The same things were measured in two ways. Each way mixes the same 11 hidden numbers, adds some noise and spreads widely along 7 directions of its own, which tell nothing about the thing.
In the rows, zero is written as 128.
Some things both ways: the first way, then the second way.
[108 158  91 166 205 149 103 124 112 129 171 125 132 109 166  98 126 128
 173 114]
[119 115 151 165 140 160 144 150 140 131 109 109 118 122 116 127 151 138
 149 154 139 149]

[152 124 150 121 149 123 127 139  56 119 157 159 130 130 122 159 144 141
 106  93]
[181 148 173 148 108 158 103 114 124 154 136 206 130 159 119 143 131 148
 111 162 176  77]

[ 83 170 101 140 154 126 104 191 136 149 180 158 221 101 151  83 157 166
 143 179]
[106 133 119 102 140 128 149 133 124 135 118 103 146 129 140 112  93 136
 113 121  97 164]

[171 125 152 123 137 129 115 175 120 123  91 157 153 130 128  97 167 112
 101 160]
[103 122 104 154 146 156 144 145 100 106 124 120 146 139  98 110 144  99
 137 136 108 113]

[115  91 143 114 128 128 107 147 103 147 140 156 151 149 155 131 144 169
 137 133]
[135 129 154 128 104 110 115 118 101 146 152 163 125 167 147 190 159 158
 116  96 143  86]

[ 99 136 108 142 154 116 139 203 105 144 139 192 190  98 140  96 179 149
 161 132]
[138 116 148 177 130 161 109 124 152 136 153 192 145 142 119  91 159 115
  91 134 162 108]

[181 161 103 177 166 136 125 124 140  97 123 102 100 115  89 150 104  86
  95 175]
[116 128 137 113 160 107 128 166  99 123 128  94  96 100 102  78 111 115
 148 116 104 161]

[167 145 133 126 138 143 119 167 168 122 133 144  90 175 130 165 123  84
  84 128]
[141 133 158 162 122 151  99 136 157 151 137 141  72 121  88 114 171 118
 145 134 161 138]

[149 129 167 121 178 124  90 231 190 143 137 155  60 175 178 121 124 110
 135 219]
[130 111 141 112  80 100 124 118 156 130 116 114  73 134 145 192 142 141
 172  80 131 171]

[143  91 169 137 175 124 102 205 177 136 177 153  86 132 192 121 134 110
 128 167]
[ 98 128  56 124 204 127 103 145 131  62 102  64 138 128 129 114 134 124
 104  97 108 164]

[153 122 118  81 122 149 105 139 129  92 135 169 160 129 112 134 138 116
  76 138]
[118 147 148  98 106 121 135 102 125 161 163 165 169 147 146 119 131 113
  79 153 140 135]

[133 121 133 150 140 143 130 149 133 105 150 142 141 104 102 141 132  98
 131 138]
[126 131 114 157 150 133 149 154 128  86 115  88 132 119 160 121 120 130
 117 111 134 142]

[158 149 139 140 159  94 104 157 151 141  88 116  15 210 138 177  86 124
 106 149]
[139 160 116 137 121 150 190 128 113 119 130 104 183 149 153 154 134 142
 106 162 152  99]

[124  95 182  78  99 103 139 173  96  97  82 194 202  93  97 124 177 125
 102 129]
[118 130  89  63 120  67 144 124 140 103 128  77 100 104 123 133  74 119
 141 104  86 159]

[138 113 134 123 128 110 144 143 108 125 114 124  83 138 138 149 115  98
 130 127]
[ 96 135  63 139 166 126  83 130 158 103 129  82 118 101 143  79 136  93
 109  86 114 156]

[148 152 109 139 149 124 115 120  62 132 115 133 154 118 116 104 141 146
 123 136]
[127  98 127 130 101 108 148 119 110 118 143 153 168 147 195 178 146 164
 132  92 128  90]

[142  79 117  82 140 141  88 173 106 111 197 121 113 137 175 137 119 116
 134 110]
[118 170 145 199  87 170 129 112 124 100 112 130 177 160 145 175 148 135
  92 158 152  75]

[160 156  46 140 176 175 100 113 117 112 220 108 137 104 160  80 117 113
 113 142]
[ 92 113 143 125 144 117  62 115 140 165 147 151 140 121 140 108 180 123
 113  91 143 153]

[151 126 106 131 154 124 111 123  85  95 103 125 125  96 152 127 161 143
  95 119]
[ 77 148 125 137 156 120  56 145 115 131  88  83  98  91  69 115 142 103
 128 136 132 153]

[ 37 196  40 150  88 146 131  28 141 145 130 124 227 119 127 123 115 137
 121  77]
[155 147 125 142  62 141 187 106 101  94 148 149 195 170 192 158 153 138
 124 132 142  92]

[124  98 116  96 175 153  84 185 124 151 141 174 132 157 204 112 158 180
 149 165]
[131 124 114  95 132 107 167 114 134 113 160  97 144 160 166 156 135 158
 145 100  90 129]

[148 155 120  97 101 142 121 149  96 108 129 124 147 117 133 147 138 128
  74 122]
[147 146 127  78  60  71 130 102 146 135 112  96 129  97 175 161 124 155
 144 117 157 165]

[179 123 163 113 153 131  98 139  72  95 115 145  97 131 110 138 126 113
 106 142]
[102  83 119 158 146 130 108 141 145 120 122 113  84 123 140 155 121 132
 174  85  87 116]

[130 109 136 114 119 130  77 142 104 107 221 123 162 132 130 142 123 118
 105 105]
[ 97 146 106  64 162  84 107 126 113 137 130 114 141 133 128 147  77 140
  65  98 109 138]

[136 107 123 147 141  99 129 108 120 119 164 132 136 110 115 109 115 115
 103 128]
[164 115 143 102 106 105 175 109 121  96 141 133 195 165 197 169 158 182
 152  89 137 122]

[124 116 105 108 161 189  96 159  68 123 121 166 160 117 155 120 169 167
 175 138]
[121 110 152  95 107  72 125 127 153 167 155 113  79 106 178 152 134 147
 138  84 139 175]

[ 66  94 136 109 163 120 133 157 137 132 171 173 168  93 175 108 144 167
 165 140]
[107 177  79  99 146 105 121 131 118  85 100  49 124 124 131 154  84 127
  99 127 107 140]

[ 77 128  79 126 122 133 105 112  78 117  84 154 175 110 153 139 171 150
 150 108]
[158 116 161 137  84 145 167 102 158 109 151 151 156 163 177 109 148 125
 160 110 120 163]

[130  97 102 104 136 169  78 175  89 151 163 165 150 156 197 151 161 181
 121 104]
[154 164 146 144 131 152 134 125 107 115 131 147 185 148 139 122 142 153
  84 181 167  95]

Other things, the second way, with their names:
Z_477: [121 102 133 183 136 151 102 141 124 127 112 124  96 134 140 140 164 123
 164 106 137 125]
Z_213: [ 66 150 115 108 149 116  99 126 123 167 136 108 144 112 150 100 117 102
  61 119 125 171]
Z_441: [158  98 134  77 150 107 168 128 177 156 168 115 107 116 126  82 139 146
 178  93 117 179]
Z_313: [145 123 149  97 140 110 149 124 139 170 170 144 112 135  87 104 108 134
 144 109 107 103]
Z_680: [105 115  82 113 172 102  96 146 104 107 135 125 134 118 153 127 131 137
  86  99 130 123]
Z_725: [142 158 136 150 128 142  90 107 112 117 151 197 174 175 131 146 125 127
  59 124 153  49]
Z_296: [ 79 145  95 165 161 142 113 138 117 110 140  97 138 135 133 127 120 116
  83 126  94  92]
Z_72: [104 150 166 148 126 134  62 129 156 163 118 113 102  96 147  93 141 122
 122 115 146 178]
Z_737: [ 92 135  94 145 143 107  85 147 125 116 122  99  96  93 154 113 102 121
  77 115 122 138]
Z_716: [112 154 119 120 179 122  32 150 141 142  99 105  46  95  75 108  90 110
 111 123 130 154]
Z_308: [154 153 141  72 131  92 146 126 125 114 121  89 118 136 110 149  80 158
 170 102  93 125]
Z_583: [114 149 113 132 147 136 161 136 133 122 122  69 146 137 161 142 127 131
 125  97 125 144]
Z_541: [124 128 147  86 122  89 122 132 140 157 108  83  93  96  99 139 134 143
 175 120 138 175]
Z_30: [100 102 111 163 166 133  88 151 115 132 137 134  87 113 110  84 122 105
 123 116 100 118]
Z_149: [129 119 134 174 119 170 136 132 166 121 113 106  88 136  94 138 139 118
 196 121 104 123]
Z_491: [114 131 138 188 121 168 123 129 145 114 116 125 165 144 197 133 162 143
  99 104 153 145]
Z_294: [113 122 161 144 143 128 145 157 141 149 112  86  97 107 132 141 107 152
 147 116 123 148]
Z_685: [ 83 105 147 138 154 141  96 144 143 183 143 126  82 113  98  73 134 102
 145  98  93 171]
Z_710: [ 99 164 119 126  79 118  91 124 127 105  84  98 104 113 135 173 106 126
 102 144 131 157]
Z_935: [148 142  92 147 167 162 183 122 160  97 145  99 200 147 178 102 133 127
 117 122 138 115]
Z_286: [117 142  92  70 142 106 112 133 124 159 123 123 116  81 113  52  70  86
  98 146 125 178]
Z_647: [150 133 150 182  91 144  86 124 113 122 135 181 101 146 151 154 139 125
 124 118 151  75]
Z_372: [194 117 130  77 131 107 180 125 166 124 150  99 108 122 132  76 129 146
 203  92 120 183]
Z_546: [122 110  97 147 129 118 157 135 136 101 150  95 104 136 137 133 128 134
 158  77  82 108]
Z_6: [132 175 143 112 103 120 129 117 102 122 116 128 169 140 122 140 137 140
  73 169 169 136]
Z_586: [ 88 134 158 187 126 174 136 146 105 106 107 121 130 156 108 139 127 109
 127 149  98 126]
Z_689: [146 107 144 129 108 122 184 129 136  95 112 110 158 128 134 153 126 146
 189 124 123 118]
Z_683: [132 108 190 108 143 110 161 150 143 167 153 111  95 102  87  73 121 144
 180 127  99 165]
Z_527: [130 131 104 117 156 107  89 126 108 107 149 140 139 131 141  95 123 129
 102  99 114 107]
Z_829: [139  91 172 207 127 198 146 130 174 126 146 153 112 162 135 117 171 148
 170 138 109 128]
Z_999: [119 138 108 172 128 133  78 144 106  66  87 136 109 133 124 164 106 118
  91 123 140 102]
Z_634: [113 125 106 101 172 109 117 142 114 142 139 132 139 105 100  93 103 111
 104 135 127 112]
Z_105: [113 178 154  93  95 112 144 134 106 169 115 120 143 102 127 134  70 118
  83 171 148 140]
Z_835: [ 83 162 142 122  85  98  82 139  97 152  84 108  86  95 117 184  81 119
 100 142 136 128]
Z_479: [130 150 116  77 104  93 118 115 130 118 124 135 156 117 152 142 118 148
  69 148 160 158]
Z_196: [139 131 133 140 116 123 163 136 136 105 128  84 103 117  90 121 126 119
 193 132 102 114]
Z_698: [115 151  61  95 129  93  95 135 103  76  88  81 120 101 147 143 109 108
 106 129 139 157]
Z_48: [180 166 101 103 101 119 163 118  84  85 129 173 189 148 147 127  71 117
  66 166 162  75]
Z_389: [123 130 160 186 120 166 114 134 163 116 117  94  98 130 145 121 145 140
 182 102 101 148]
Z_936: [137 108 137 105 108 126 159 121 137 135 121 127 158 124 160 113 153 143
 142 141 149 189]
Z_93: [146 122 120 100 149 130 124 126  80 125 155 197 151 171 114  97 103 116
  99 124 108  98]
Z_898: [130 145 118 105 126 115 124 113 113 115 118 139 201 122 167 118 114 137
  79 154 157 127]
Z_939: [105 141 125 122 131 121  70 113 118 141 138 154 131 143 148 116 115 112
  85  99 117 132]
Z_910: [169 121 141 130 153 141 173 132 131 125 177 146 150 162 165 100 139 161
 124 115 122 114]
Z_572: [146 152 124 137  89 113  89 117 138 100 107 116 120 119 170 162 146 154
 121 116 162 134]
Z_919: [167 124 146 132  75 140 157 104 147 116 141 160 129 170 167 159 144 141
 140 119 142 139]
Z_234: [105 148 114 104 148 102  62 133 106 132 116 123 109 107 116 103 116 100
 100 122 134 154]
Z_210: [125 154 133 159 140 157 115 144  94  86 123 129 151 136 110  83 128 112
 116 159 112 114]
Z_146: [ 92 143  88 130 144 132  37 109 100 137 121 179 165 136 167 117 123 102
  37 125 151 117]
Z_715: [134 127 118 158 150 134 115 141  96 116 126 145 137 134  99 129 137 128
 113 130 146  70]
Z_669: [140 135 140  78 134  82 116 121 137 129 171 146  99 152 135 149 123 147
  87  89 129 143]
Z_925: [ 85 127 112 103 137  87  23 139 105 149 100 149  70 102 108 150 118 105
  70 106 157 162]
Z_407: [160 123 106  66 135 105 175 120 101 112 131 154 194 138 124 103 103 136
 104 157 143 129]
Z_117: [118 133 107 130 146 126 147 143 171 122  91  49 127  87 155 149 120 144
 150 117 149 164]
Z_711: [130 135 134 142 120 123 159 135 113 110 149 128 134 150 137 151 117 135
 112 122 117  91]
Z_873: [ 87 134  84 133 144 125  98 128 153 122 112  89 128  95 146 117 124  93
 112 121 132 153]
Z_842: [159 143 122 131 100 135 153 121 117  79 104 135 141 159 147 177  86 135
 128 141 129 101]
Z_152: [101 157 135 134 127 137 120 144 130 158  93  77 118 113 177 174  99 150
 118 109 137 149]
Z_280: [122 135 106  86 121  99 145 115  96 109 142 137 168 152 141 146 112 114
 116 109 113 110]
Z_206: [127 163 197 191  50 153 109 133 125 134  99 115  75 135 142 185 130 148
 157 140 131 123]
Z_992: [132 110 125 116 101  94  99 107 151 129 171 166 106 136 154 126 161 107
 124  72 139 138]
Z_843: [114 148 162 172  67 122 114 127  99  95 101 109 126 138 155 205 139 152
 148 117 127  93]
Z_360: [143 126 173 199  71 152 122 126 146  98 112 157 103 135  97 161 143 127
 145 157 150  92]
Z_765: [126 165 136 182 113 173 126 129 104 125 101 142 194 137 142 144 147 131
  89 157 180  79]
Z_531: [106 130 166 154  70 150 105 116 134 143  75 127 113 134 127 198 153 127
 155 158 159 158]
Z_700: [159 136 129  98 122  88 126 137 141 126 155 104  73 103 145 101 110 135
 157  96 117 151]
Z_672: [145 107 150 188 107 162 166 134 123 102 161 141 131 153 138  99 166 141
 175 128  94  97]
Z_398: [130 123 152 141 156 143 134 138 135 125 147 124 119 152 112 127 129 151
 155 108  91 107]
Z_816: [132 146 113 144 119 152 123 115  90 107 122 153 206 145 189 110 137 120
 100 142 149 110]
Z_127: [ 96 111 111 136 171 136 116 140 134 158 149 143 106 141  92 136 121 106
 109 102 112  95]
Z_56: [118 125 143 170 126 154 110 113 189 136 124 109 117 139 152 155 153 137
 153  88 130 134]
Z_469: [155 172 117  76 111  96 153 135 127 114  86  75 137  90 162 130  54 147
 119 138 149 166]
Z_130: [115 111 161 152  84 132 114 117 172 175 113 104  85 124 173 198 176 162
 172 100 154 164]
Z_860: [173 125  87  87 170 106 179 139 129  90 160  85 115 145 135 104 118 146
 162  92  95 133]
Z_100: [161 130 146 112 128 141 189 118 135 122 149 134 146 174 119 147 105 147
 153 137 103 102]
Z_124: [130 125 160  95 149 102 168 158 129 123 117  66  86 112  72 110 105 143
 183 119  93 177]
Z_44: [122 125 145 187 166 207 152 136 169 135 134 114 134 154 103 107 150 122
 160 151 107 117]
Z_724: [172 123 174  83 111 105 154 127 160 176 155 143  91 104  96  76 120 118
 173 123 147 174]
Z_351: [115 119 131 125 172 149 147 127 120 135 162 133 183 156 145  85 145 143
 116 123  97 127]
Z_761: [135 126  83 156 195 182 143 138 132 116 154 162 170 150 127  45 100  89
  75 133 116 104]
Z_68: [120 131 114 146 135 148 143 123 144 106 122 109 132 155 121 159 117 128
 140 116 103 102]
Z_779: [150 138  99 133 156 136 180 143 125  66 108  75 183 123 148 104 130 148
 130 140 140 140]
Z_228: [117 100 131  87 110  97 177 107 169 113 144 105 171 143 196 152 151 160
 131  89 121 196]
Z_917: [119 127  96 115 112 112 133 132  67  86 117 156 170 134 125 127 106 111
  91 151 124 101]
Z_374: [122 139  80  85 136 116 180 144 132 115 113  77 123 106 131 124  62 117
 128 137 100 152]
Z_155: [168 147 145  83  82 108 123 103 103 118 129 183 150 160 129 151 125 144
 104 150 155 128]
Z_326: [ 98 114 114 173 140 156  82 137 146 119 106 117 110 110 153 116 148 108
 135 127 132 157]
Z_478: [111 111 159 186 105 153 113 131 108 142 139 171 125 160 149 174 159 146
 128  99 125  75]
Z_879: [ 67 126 121 112 115  98  42 132 122 171  90 127  74  96 137 167 114 116
  85 125 147 177]
Z_485: [132 123 127 141 107 105 141 141 145 112 132  66  67 105 122 125 153 126
 199  90 107 154]
Z_962: [ 93 113  92  88 168 108 135 141 103 133 129 117 147 115  94 112 111 118
 114 143 104 128]
Z_556: [133 126 144 107 116  94 142 124 133 141 183 142  91 137 105 105 118 113
 125 114 100 121]
Z_128: [124 125  91 103 141 136 148 114 109 126 141 160 161 160 105 127  97 104
 104 156 107  89]
Z_988: [160 120 157 108  90  93 106 109 166 142 137 148  87 115 110 122 140 137
 149 115 153 155]
Z_778: [172 146 172  82 105 111 142 120 128 143 137 147 125 150 144 131 133 163
 119 135 160 177]
Z_399: [132 173  67 103 162 101 117 143 111  79 103  55 130 109 158 126  75 129
 107 100 118 128]
Z_653: [101 168  78 124 169 108  71 156  90  91 113  87 107  96 121  89  79 100
  83 118 105 123]
Z_348: [140 152 156  74 107  97 129 122 111 148 145 166 137 138 137 138  91 148
  70 146 142 138]
Z_394: [ 63 121  75 127 164 106  57 140 128 119 100  82 118  87 180 118  97 110
 105  77 102 160]
Z_756: [111 147 109 144 154 196 154 113 137 139 154 141 181 181 142  93 145  92
  96 147 113 138]
Z_701: [131 115 123 149 115 152 185 115 132  88 137 117 184 154 138 132 133 131
 183 129  83  86]
Z_688: [117 159 113 108 131 131 164 131  79 114 127 113 180 138 125 100 117  90
 106 163 128 136]
Z_852: [121 103 180 183 147 183 115 151 106 154 132 184 106 159  86 111 137 115
 149 125 112 105]
Z_578: [ 71 124 100 147 157 126  85 128 129 116 111 107 147 132 178 150 120 128
  71  99 120 143]
Z_45: [131 144 108  74 118 120 173 122 108 123  98  97 178 111 130  97  74 111
 156 162 106 155]
Z_670: [139 172 124 170 136 149 138 145  93  73  99  93 155 139 109 142 114 147
 119 145 127  74]
Z_581: [115 157 161 109  89 116 162 116  91 148 152 135 178 155 196 138 131 142
  79 131 134 146]
Z_612: [115 149 127 141 168 152  92 150 113 121 104 110 111 137 130 114 134 131
  88 140 142 174]
Z_423: [173 108 108 104 105 121 151  98 152 100 160 159 113 165 105 126 126 121
 170 123  98 108]
Z_961: [144 151  79 153 170 174 139 126 123  76 134 144 197 156 135  68 109 109
  77 134 121  93]
Z_258: [ 97 177 108 118 111 119  99 116 121 110 120 123 147 127 122 135 115  81
  61 144 149 138]
Z_9: [133 154  97 178 137 146 109 141 113  74 124 113 139 143 167 139 153 132
  85 110 153 105]
Z_530: [ 90 124  90  85 144  74  76 134 101 137 119 114 130  87 162 113 113 118
  91  96 135 158]
Z_807: [ 93 154 111 100 144 113 171 138 157 139 111  31 130  88 132 118  80 114
 138 135 104 171]

Some of these things the first way, each followed by its name:
[123 144  91 133 137 168 143 100 147 104 166 109 175  86 124 107 124  87
 133 122] | Z_485
[203  65 178  98 167 145 122 194  85 100 115 146 111  88 141  96 163 112
 138 191] | Z_688
[136  99 150  79  88 176 107 139  80 107 180 165 202  87 118 116 143 136
  99 147] | Z_394
[135 103 189 110 165 137 114 120  48 107 170 122 141  80 137 111 117 106
 160 122] | Z_879
[160 102 138 117 158 106 118 141  87  99  86 107  63 128 140 142 123 109
 137 122] | Z_196
[113 151 142 154 168  60 147 154 113 137  73 161  66 149 121 135 121 153
 142 133] | Z_117
[ 90 161  99 116 149 120 103 152 152 142 133 147 149 151 168 136 122 129
 124 140] | Z_710
[147 188  70 157 144 141 121 142  60 110 169 119 189 104 129 131 176 116
 105  84] | Z_961
[112 135 137 140 112 145 116 151 141 125 175 141 155 108 136 135 135 148
 105 132] | Z_715
[123 144 132 122 148 150 121 169 131 115 165 194 169 115 137 153 170 157
  92 140] | Z_716
[102 124 162 140 122 117  88 159 137 145 176 120 104 135 174 140 100 123
 130 127] | Z_407
[164 130 132 126 197 100  88 173 140 125 116 145  13 200 158 153 104 120
 120 148] | Z_44
[117 160 119 167 123 112 161  85  98 114 129 116 160 101  95 140 136  94
 109  78] | Z_372
[156 125 107 130 188 138 138 152  86 133 183 115 109 113 162 122 120 107
 140 123] | Z_572
[144 117 115 119 165 134 121 177  82 120 168 157 146  84 149  96 147 154
 124 154] | Z_898
[155 133 110 127 134  97 138 146 105  96 155 164 145 121  89 146 142 125
  70 121] | Z_725
[102 140  95 164 176  97  98 108 105 121 136 106  66 125 154 112  94 127
 159 121] | Z_689
[160 198  98 155 155 173 109 170  66 103 157 145 185 109 115 125 190 120
 118 115] | Z_761
[150 150 115 166 170 131 141 173 165 113 186 138 141  85 124 106 133  99
 101 153] | Z_779
[144 149 129 119 116 137 104 129  98 128 166 145 152 162 100 145 123 139
 102 135] | Z_152
[176 173  94 157 172 115 152 152 110 116 185 114 134 102 105  87 123 110
 102 149] | Z_765
[127 143 113 145 123 114 136  75 149  98 104 117  80 142  95 166  81  63
 108 112] | Z_992
[115 151 128 144 153 157 136  76  93 109 135 122 146  81 149 125 134 109
 125  98] | Z_698
[181  82 133  85 108 208  86 134  80 116 221 109 133 116 160 129 115 103
 105 140] | Z_816
[138 176 108 160 184 134 142  94 137  99 235 103 168  75 121 100 102  66
 100 117] | Z_155
[ 79 121 167 141 117 131 108 121 119 132 135 151 155 112 145 149 129 135
 132 119] | Z_925
[117 129 123 121 112  99 149  87  83  91 105 137 184  85  72 127 130 118
 109 110] | Z_213
[113 117 150 137 142 131 126 138  67 120 103 133 141  86 128 140 133 142
 157 137] | Z_30
[192 115 121  83 115 147 101 187 143  97 114 166 158 132 114 136 158 135
  44 196] | Z_843
[128 146 107 122 185 135 152 123  84 104 136 152 141  73 132  75 144 121
 157 128] | Z_873
[ 96 156  92 166 119 106 144  92 121 114 160 118 177 100  89 135 112 101
 117 101] | Z_491
[ 95 174 104 154 145 153 121 154 118 135 193 136 161 107 143 132 130 134
 151 135] | Z_48
[107 152 133 125 122 131 136 102 134 113  78 184 154 108 108 142 135 131
  87 136] | Z_326
[145  98 183 149 136  98 103 146 146 128 168 128  88 155 104 145  79  86
 122 169] | Z_852
[145 153 131 137 197 108 130 148 149  91 186 154 129 106 106 106 120 109
 111 153] | Z_100
[ 89 104 158 108 104 138 113 124 105 125 144 153 174 128 144 149 138 106
 135  82] | Z_919
[172 116 106 124 145 153 106 182 128 113 226 117 152 118 146 126 134 113
  93 136] | Z_670
[213 134 146 130 175 129 124 168  59  97 134 137 103 114 105 113 143 110
 105 145] | Z_634
[159 144 101 132 162 130 122 131  70  94 160 116 147  90 119 127 141 120
 110 146] | Z_939
[ 82 127 129 128 141  91 100 197 182 136  43 211 162 134 141 132 170 182
 121 206] | Z_586
[182  72 169 127 164 119 148 168  59 118 151 158 146 114  97 131 145 107
 138 120] | Z_910
[105 129 112 159 183 127 110 164 109 153 145 150 143 132 177 140 154 154
 156 130] | Z_778
[145 188 135 128 150 137 121 162  78 121 103 168 195 126 104 113 180 126
 119 126] | Z_374
[136 128 142 146 151 105 150 163 110 121 142 141 121 113 108 119 127  97
 148 139] | Z_724
[162 173  74 135 179  96 118 121 100  99  92 125 103 121 122 100 129 128
  97 148] | Z_701
[168 113 157 139 156 102 114 173 166 119 145 109  26 177 123 152  84  96
 122 183] | Z_583
[154 199  49 174 214 129 152  62  92  52 146  73 128  64  74 129 106  65
 136 101] | Z_556
[106 119 194 113 173  78 131 187  94 135  79 187 124 109 148 102 153 171
 150 162] | Z_128
[121  90 110  94 146 146 120 109  37 101 159 135 199  83 136 108 155 139
 159  74] | Z_296
[116 166  56 188 194 156  80 101 121 100 208  67 138  97 157 117 119 103
 159 103] | Z_124
[145 137 151 127 159 119 148 194 151 137 108 175  82 138 118 153 118 142
 114 216] | Z_647
[ 96 108 107 111 120 135 125 141 126 133 130 162 211  99 118 117 139 158
 137 173] | Z_581
[ 71 154  80 167 203  90 132 133  55 155 129 156 180 105 142 111 149 174
 196 113] | Z_348
[109 134 112 101 116 117 117 157 140 111 141 190 152 136 129 124 155 150
  98 123] | Z_56
[154 153 168 124 152  80 130 114 108  88  70 125  68 138 116 173 116  81
  81 100] | Z_423
[105  87 150 126 159 114 137 161 120 141 114 167 106 102 163 128 130 164
 150 180] | Z_234
[ 94 123  97 116 150 130 103 195 147 148 203 182 184 124 176 100 165 192
 124 174] | Z_308
